The rows are grouped in 4 ways, from coarse to fine. Each group lies inside one group of the grouping before and may be the whole of it. The rows also spread widely along 16 directions, which tell nothing about the answers.
In the rows, 128 means zero.
Known rows, each followed by its group in each grouping:
[104  82 147 190 117 100 118 162 132 148 129  70  97 117 131 124 147 122
 143 127 135 136 130 112 146 121 131 100 131  95]	Ruk k158 Zomet k650
[113  96 121 171 129 127 126 124 128 151 117 111  80 114 152 117 135 148
 173 112 150 126  76 111 123 129 131 110 118 110]	Ruk k80 melav k287
[147 156 171 126 153 125 125 159 127 121 134 102 137 141 112  35 136 112
 137 136 135 122 159 121 156 111 156 118 169  82]	depof k383 Zeguz k804
[134 130 124 140 102 109 116 178 169 129 169 139 128 116 122 141 141  72
  96 173 112 119 185 193 147 154 119 135 123 159]	Ruk k158 Ran k123
[102 138 129 188 115 129 168  94 166 156 163 129 182 132 121 137 134 147
 149 195 109 119 138 188 136 158  91 171 151 174]	depof k803 merav k189
[145 142 179 118  91  56 148 169 109 129 120 163 149 137 130 130 119 139
 174  95 138 138  58  79 101 137 134 120  84 114]	Ruk k53 feti k762
[170 142 115  26 166 151 116 122 166  67  84 145  93 141 147  45 122  83
 166 125 169 132 131 118 133 116 148 137 113  70]	Ruk k53 govan k698
[133  82 130 123 106  96 102 117 143 159 142 145 114 100 108 135 136  67
 106 169 151 144 141 156 101 143  96 157 121 137]	Ruk k80 ritem k678
[128 134 143 207  84  98 143 168 155 173 173 127 129 123  96 118 127 100
 153 153 115 118 122 158 101 137 168 116  99 141]	Ruk k721 Ruke k885
[109 128 137 170 115 133 146 123 110 133 170 159 206 134 107 190 171 155
 101 193 106  98 167 166 131 138  71 160 163 164]	Ruk k53 govan k228
[124 136 132 134 144 114 108 116 100 141 122 119 134 113 133 152 107 164
 103 101 123 152 123 107 150 137 108 130 141 152]	depof k383 Giti k890
[127 133 125  89 159 128 130 109 109  98 103 162 148 146 146 181 122 173
 135 121 131 160  88  92 128 118  81 152 123 129]	Ruk k721 Ruke k285
[156 159 134  61 110  92 138 131 140 111 102 154 123 118 132 104 116  84
 115 125 123 134 132 162 135 160 102 145 123 141]	Ruk k158 Ran k603
[101 104 120 169 113 132 134 113 103 149 127 118 123 133 138 171 194 119
 125 169 135 137 148 163 156 132  89 132 153 133]	depof k383 vemu k243
[147 113 150 137 127  67  83 139 191 128 135 108 167  84 145  84  82 109
 146 142 163 168 133 109 162 169 123 165 102 129]	Ruk k80 zulo k758
[137 125 107  47 160 148 121 137  97  88 104 172  99 156 160 155 129 129
 122 113 125 111 120 117 106 108  93 117 106 127]	depof k803 merav k703
[132 126 118 109 156 151  78 134 157  98 146 129 169 128 152 144 112 115
  86 162 106 137 179 145 164 127 102 156 132 137]	depof k383 Zeguz k968
[129 107 119 157 108 149 114  92 104 130  87 124 120  96 142 134 160 109
 140 127 150 112 131 113 150 132 139 123 109  68]	Ruk k80 melav k794
[138 167 115 116 136 130 146 126 138 127 143 179  93 104 108 141 108 124
 110 122 129 127 141 153 140 146 134 147 129 140]	Ruk k53 vibur k965
[123 197 148  98 131 117 188 117 133 107 131 183 149 138 118 184  88 165
 114 110  99 146 114 137 162 155  94 166 135 143]	depof k383 vemu k674
[111 126 111 158 135  89 136 145 101 139 131 132  89 135 100 189 154 117
 104 159 124 174 152 144 136 119 101 123 130 150]	Ruk k53 feti k837
[ 94  89 145 128 114 131 173 172 139 140 169  92 115 153 139 120 139 162
 150 107 121  43 131 152  95 142  76  86 150 166]	depof k803 duzis k26
[126 134 140 129 163 124  96 148 149 125 175 138 156 134 112 166  96 174
  89 133 109 167 122 112 137 118 116 149 153 173]	Ruk k158 funeg k528
[112 117 130 136 163 152 150 182 127  94 168 167 128 140 138 159 130 170
 146 134 135  62 154 114 119 125  99 116 121 116]	Ruk k80 zulo k247
[129 109 147 102 123 100 116 105 139 127 134 101 164 128  93 140 128 132
 101 132 142 156 150 115 122 135  95 143 149 146]	Ruk k53 vibur k965
[109 110 111  79 167 211 136  70 138 113 139  73 130 137 124 104 137 188
 115  95 146  74 167 137 132 133  89 116 204 154]	depof k383 Zeguz k804
[146 108 122 135 131 109  79  96 122 134  79 133 132  83 159 103 110  82
 119 152 129 146 122 125 146 134 109 158 105  90]	Ruk k80 ritem k678
[154 145 169  89  80 105 125 118  93 165 138 162 160 109 132 112 152 143
 105  97 131 120  67 141 118 154 110 139 167 171]	Ruk k80 zulo k758
[146 187 144 116 147 120 153  94 113 116 138 163 238 160  84 131  92 165
 126 164  94 114 150 122  85 126 111 157 119 167]	depof k803 merav k703
[117 119 145 104 161 106 140 159 146 113 111  77  83 149 138  86  84 138
 150  88 120 135 114 101 127 117 109 100 130 106]	depof k383 Zeguz k804
[133 147  82 122 180 182  90  73 121 124 125  72 136 102  97 119  72 156
  56 104 103 103 220 129 141 125 136 109 150 170]	depof k803 duzis k26
[122 111 116 158 109 117 128 139 140 125 112 126 112 134 134 140 165  85
 160 167 135 138 133 146 131 123 134 121  97 102]	Ruk k158 funeg k528
[119 137 120  83 117 164 160 145 135  92  90  62 106 158 174 102 121 145
 118  71  60  63 115 160 145 124  87  76 154 131]	Ruk k53 govan k698
[157 169 108 108 128 137  96 121  88 144 120 104 135 137 120  97 164 117
  96 124 120 139 159 161 138 123 150  98 157 180]	depof k383 Giti k890
[143 130  91 113 159 147  92  73 126 143  96 124 111 112 151  94  95 138
 148 115 140 144 101 122 109 131 136 134 111 150]	depof k383 Giti k890
[120 144 175 148 115 115 159 137 127 111 137 145 193 152 115 145 166 120
 136 182 124 133 153 131 166 126 109 160 144  86]	depof k803 merav k703
[115  98 152 109 132 112 150 141 113 132 114 133 104 124 134 118  97 136
 128 103 101  75 101 120  86 128  70 117 132 114]	Ruk k158 funeg k528
[110  96 111 145  90 114 138  95 139 146 111  94 125 131 119 159 136  95
 138 144 124 129 143 150 106 141 110 119  91 139]	depof k803 merav k703
[119 136 127 180 112 131 151  99  87 170 109 105  99 115 123  97 168 144
 165 115 153 110 113 129 138 134 155 100 144 117]	depof k803 merav k189
[115 120 139 149 116 104 156 128 131 128 104 153 133 121 169 125 122 119
 156 158  98 108  91 152 131 142  70 157 119 108]	Ruk k53 feti k762
[111 120 149 149 136  72 151 157 161 162 166 143  68 119  87 147  75 115
 131 125 136 170 117 126 108 142 121 145 114 139]	depof k383 Giti k890
[156  91 118 123 134 111  62  87 177 122 100  81 189 107 146  50 101  98
 168 163 156 138 140 110 109 139 134 149  90 122]	Ruk k53 govan k228
[129 156 123  57 175 164 167 113 149  72 146 171 176 176 123 151 125 182
 139 150 128 112 132 133 110 124  73 156 151 156]	Ruk k80 zulo k758
[135 174 127 104 103 159 159  95 113 107 103 154 166 142 134 141 154 111
 123 142 100 104 145 166 149 137 115 142 132 111]	depof k383 Zeguz k968

New rows, each followed by its group in each grouping:
[136 153 128  76 131 123 156 132 143  89 104 120 129 178 108 139 128 126
 148 118 117 149 118 118 108 110 130 109 109 123]	Ruk k158 funeg k528
[151 141 118 101 169 123  93 138 130  89 114 137 178 129 156  99 100 144
 130 142 117 108 152 114 126 127  99 135 112 138]	Ruk k53 vibur k965
[117 140 127 112  89 100 171 168 152 125 122 123  45 140 105 187 101  87
 108  83  93 157 108 147 129 131 132 102  93 120]	Ruk k721 Ruke k885
[155 125 138 152 162 117  73 132 144 149 134  76 160 107 137  18 104 139
 142 134 140 123 133 116 129 128 146 124 154 143]	Ruk k721 Ruke k885
[110 125 138 114  97 159 181  91  98 121  79 128  81 128 124 157 155 109
 107 105 100 104 108 145 146 121  96 121 152  62]	Ruk k80 melav k287
[120 121 133 133 125 142 155 124  99 142 107 125 115 134 184  80 150 179
 181 101 118  64  52 137 109 133  92 106 155 139]	Ruk k53 feti k762
[128 148 162 115 121  93 187 149 125 100 108 141 137 154 120 115 171 118
 174 151 155 135 126 125 150 135 103 134 137  81]	Ruk k80 zulo k758
[101  62 118 160 149 127  69 106 160 133 153  91 181 100 162 166  93 173
 129 134 145 128 145  97 136 152  78 150 113 161]	depof k383 Zeguz k968
[119 110 165  97 159 127 131 132 135 133 138 129 114 151 127 105 117 130
 115 142 117 149 101 127 122 107  84 154 177 112]	depof k383 Giti k890
[136 145 135 161 128 102 117 137  68 164 116  90 125 146 129  90 202 151
 134 138 135 159  99 140 144 113 127  93 186 161]	Ruk k80 melav k287
[138 108 142  92 104 143 117 101 107 141 119 106 147 139 134  95 207 133
 139 130 161 122 108 142 122 127 117 119 179 141]	Ruk k158 Zomet k650
[133 104 144 156 124 137  93 117 112 157 155 149 161 121  95 151 101 154
 120 122 116 112  98  86  62 105 155 123 103 135]	Ruk k158 funeg k528
[109 144  75 142 163 191 150  81 111 120 132 146  96 111 112 182 116 185
 109 107 120  84 159 138 127 131 116 120 139 152]	Ruk k53 vibur k965
[119  79  97 133 121 116  99 111 114 124 112 120 162 147 116 199 118  94
  95 176  85 125 157 137  60 105  69 122  73 151]	Ruk k80 ritem k678
[142 133 110 154  97  83  90 103 131 149 121 125 177 128 131 163 148 138
 158 147 151 199  88 115 121 142 150 136  82 185]	Ruk k53 feti k837
[130 134 160 143  87  96 153 146 144 138 140 138 149 113 120 129 118 110
 130 129 114 103 124 147 129 155 110 136 119 123]	Ruk k80 ritem k678
[156 114 137 102 155 110  39 107 120 111  94 109 160 102 145 117 119 109
  78 139 138 200 137  90 177 117 116 157 139 104]	Ruk k80 melav k287
[157 113 131  97 136 161  64  79 118 142 125 127 165 111 130  88 117 147
 108 111 135 121  99 101  97 113 146 136 142 139]	Ruk k53 vibur k965
[134 162 121 103 120 125 159  74 117 126 107 213 123 100 134 171 151 146
 156 132 173 159  87 133 153 164 116 182 127 123]	Ruk k158 Zomet k650
[129 130 136 135 161 142  82 113 132  89 114  89 223 125 163 132 127 172
  99 150 105 137 159 110 191 130  86 150 163 134]	Ruk k158 Ran k603
[137  94 108 147  91 126  93 107 109 165 130 110 144  85 139 127 123 145
 140  85 150  71 119 119  83 161 130  96  94 175]	Ruk k721 Ruke k885
[143 137 153  86 133 110 143 122 146 109 121 129 131 116  93 104 104  98
 109 125 139 124 166 124 135 140 110 145 138  96]	Ruk k80 ritem k678
[105  78 134 136  85 147 122 123 120 136 161  88 179 178 103 203 178 146
 125 130 127 114 140 118  80 111 117  91 115 161]	depof k383 vemu k243
[148 113 131 118 122 114  73 148 145 117 145 132 180 136 137 135 136 102
 135 156 149 148 153 115 122 129 140 134  87 137]	depof k383 Giti k890
[118  90  95 179 164 121  70 164  89 131 146 143 112 103 138 187 133 147
 112 143 138 117 170 101 119 116 118 105  94 143]	Ruk k158 Zomet k650
[127 133 110 107 123 147 113  80 145 129 120 101 155 144 129 154 119 137
 106 131 107 160 123 143 131 127 118 138 129 170]	depof k803 merav k703
[136 125 127 115 156  97 124 136 136 142 165 134 120 121  78 117 107 145
 121 131 158 130 158 124  88 142 118 127 140 182]	Ruk k158 Ran k603
[116 157 188 125 124  81 166 173 127 129 142 127 150 161 123 134  93 147
 114 117  70 145  92 125 135 123  87 135 150 127]	depof k383 Zeguz k968
[126 141  97 155 136 132 142 156 139 144 153 123  49  99  98 111 116 106
 112 117 128  88 185 169 128 141 148  97 128 143]	Ruk k53 vibur k965
[120 168 131  91 157 166 189  75 138 121 130 120 122 155  80 110 128 156
 123 130 131 126 149 148 133 125 117 142 187 134]	depof k803 duzis k26
[117 117 131 159 129 137 135  79 139 150 144 181 151 113 126 152 146 156
 160 170 156 145  84 129 119 137 113 183 135 128]	Ruk k53 vibur k965
[126 147 113 166 122  90 154 127 104 148 137 191 122  81 111 166 112 121
 120 153 132 100 162 156 122 170  92 149 102 152]	Ruk k80 zulo k758
[116 108 154  89 152 112 171 114 102 126 129 167 116 130  92 141 120 131
 102 146 128 100 142 132  90 130  40 155 165 114]	Ruk k80 melav k794
[130 109 130 118 136 104 120 164 125 141 142 138  76 133 117 114 172  83
 114 168 145 146 146 165 129 123 107 127 158 132]	Ruk k158 Ran k123
[132 159 130 144 157 128 147 137 110 112 147 144 164 119 121 111 142 188
 159 126 161  82 162 113 144 150 121 122 147 147]	Ruk k53 feti k837
[130 117 136 103 163 191 112 123 134  90 130 162 150 150 168 121 137 162
 166 132 149 101 100  85 133 100 143 138 118  77]	depof k803 duzis k26
[146 138 139 111 124 144 112 120 164 140 147 135 108  97 135  78 104 124
 140  96 161 120 118 124 151 152 173 137 130 123]	depof k803 merav k189
[123  89 142 107 153 185  85  92 100 121 118 146 151 140 157 140 171 129
 103 164 128 138 113 118 144  91  94 162 173  83]	depof k383 Giti k890
[123 113 141 146 108  95 140 133 157 144 136 105 123 106 112 110 128  90
 121 152 132 125 158 164 142 155  98 140 140 127]	Ruk k80 ritem k678
[124  91 107  80 154 176 118 100 132 116 148 136 118 130 125 139 159 157
 127 127 177 103 143 127 107 130  98 129 158 149]	Ruk k80 zulo k247
[140 126  87 148 108 118  83 133 134 133 134 139 154 123 158 169 130 141
 146 132 125 142 103 133 111 139 145 117  69 190]	Ruk k53 govan k228
[120 156 157 178  84 107 168 147 183 133 142  86 134 152  88 127 115  85
 147 141 102 156 149 147 151 130 176 119 102  95]	depof k383 vemu k243
[129 156 139 131  90 125 138 129 116 129 133 137 150 139  96 193 132 124
  85 119  82 143 127 140 132 122 136 121 124 143]	Ruk k158 funeg k528
[132 117 107 137 128  72 109 125 178 126 105 114  96  83 154 113 113  88
 152 145 172 179 142 144 179 177 108 155 100 129]	Ruk k80 melav k287
[153 177 112 139  81 121 151 142 113 129 124 151 150 143 120 130 164 107
 158 136 122 103 129 161 107 140 166  96  83 152]	Ruk k80 zulo k758
[140 148  96 129 117 217 116  76  95 112 103 159 149 114 159 153 120 182
 143  73 110  56  88  98 111 120 173 103  90 115]	Ruk k53 feti k837
[120  83 122 105 118 149 104 106 129 119 123 131 147 150 137 175 162 123
 120 153 129 139 112 126 104 112  98 136 124 129]	Ruk k158 Ran k123
[124 103 150 140 112 130 102 158 104 139 145 106 184 160 172 118 167 164
 146 132 112  95  94 122 112 115 107 100 138 161]	depof k803 merav k189
[134 118 100 111 127 153  94 110  97 165 114 122  55 145 117 135 139  69
  63 141  77 161 118 176  98  83 132 110 143 145]	depof k383 vemu k243
[131 149 161  91 109 124 138 148 142 119 155 140 156 141 146 150 117 175
 129  79 126 127  86 112 147 147 126 129 135 160]	depof k803 merav k703
[106 121 164  88  98 126 188  90 100 136 107 133 116 135 120 162 135 154
 125  79 126 108  89 121 123 146  71 132 159 114]	depof k383 vemu k243
[100 116 132 160 113 118 158 160 141 128 125 115  70 133 150 155 141 133
 151 114 119 135  93 135 159 129 119 112 126 106]	Ruk k53 feti k837
[116 148 117 135 132 104 166 176 103 117 131 157  92 153 123 182 101 151
 130 104  82 103 109 126  88 116 106  92  87 149]	Ruk k53 vibur k965
[139 159 136  80 108 132 152  92 105 133 103 138 123 114 121 130  90 139
 101  69 104 100 114 129 121 148 116 122 129 142]	depof k803 merav k189
[107 104 105 155  90 146 157  79 145 187 168 119  83 109  49 171 127 102
  81 140 118 113 158 190  74 144 119 127 144 176]	Ruk k80 melav k794
[142 168 157 134 103  87 138 133 150 133 140 148 187  98 149 109 120 153
 140 127 131 127 109 150 172 186 108 162 145 169]	Ruk k158 Ran k603
[131 138 109 110 106 108 122 131 148 122 120 114 111 128 109 166 102  72
  91 129 100 152 176 158 132 139 123 122  89 141]	depof k383 Zeguz k968
[134 101 125 186 135  96  84 153 109 180 138 102 104 142 127  74 170  83
 144 193 132 159 124 153 102  96 149 111 129 143]	depof k803 merav k703
[140 112 104  92 161 160  72  98 137 118 145  93 174 143 102 129 117 135
  64 152 103 130 181 141  98 104 101 129 155 184]	Ruk k53 vibur k965
[123 133  91 129  92 170 126  83 100 146 108  85 118 114 120 156 139 125
  86  91 102  86 164 159 129 137 137  85 126 162]	depof k803 duzis k26
[117  99 135 166 130 124  97 140 153 140 147 104 148 129 159 114 145 132
 159 155 144 141 120 128 146 131 124 135 127 128]	depof k383 Zeguz k968
[126 162  76 171 153 191 127  52 120 136 150 122 188  98 100 148 132 186
  99 152 125  81 203 168 142 157 117 139 163 196]	Ruk k80 melav k794
[121 125  92 105 110  84 158 141 113 170 117 140   5 123 124 142 132  97
 147  94 150 147  98 169  90 153 114  96 104 180]	depof k383 Giti k890
[126 111  99 111 180 163 106 113 138 110 148  98 144 124 107 112  79 158
 120 115 135  67 206 113  88 131 111 106 118 157]	depof k383 Zeguz k804
[122 159 134 126 122 118 154  95  76 107  54 115 143 116 152 157 110 152
 129  79 103 117 123  96 168 143  98 117 112  89]	depof k383 Giti k890
[135 148 111 135 126 107 116 143 101 125  92  77 122 134 150 118 138 131
 116 110  99 143 129 139 152 126 118  87 129 152]	Ruk k80 zulo k247
[138 150 172  99 130  69 173 179 172 107 156 157 144 140  78 109  87  70
 106 178 103 127 182 161 116 142  84 162 127 112]	Ruk k80 zulo k247
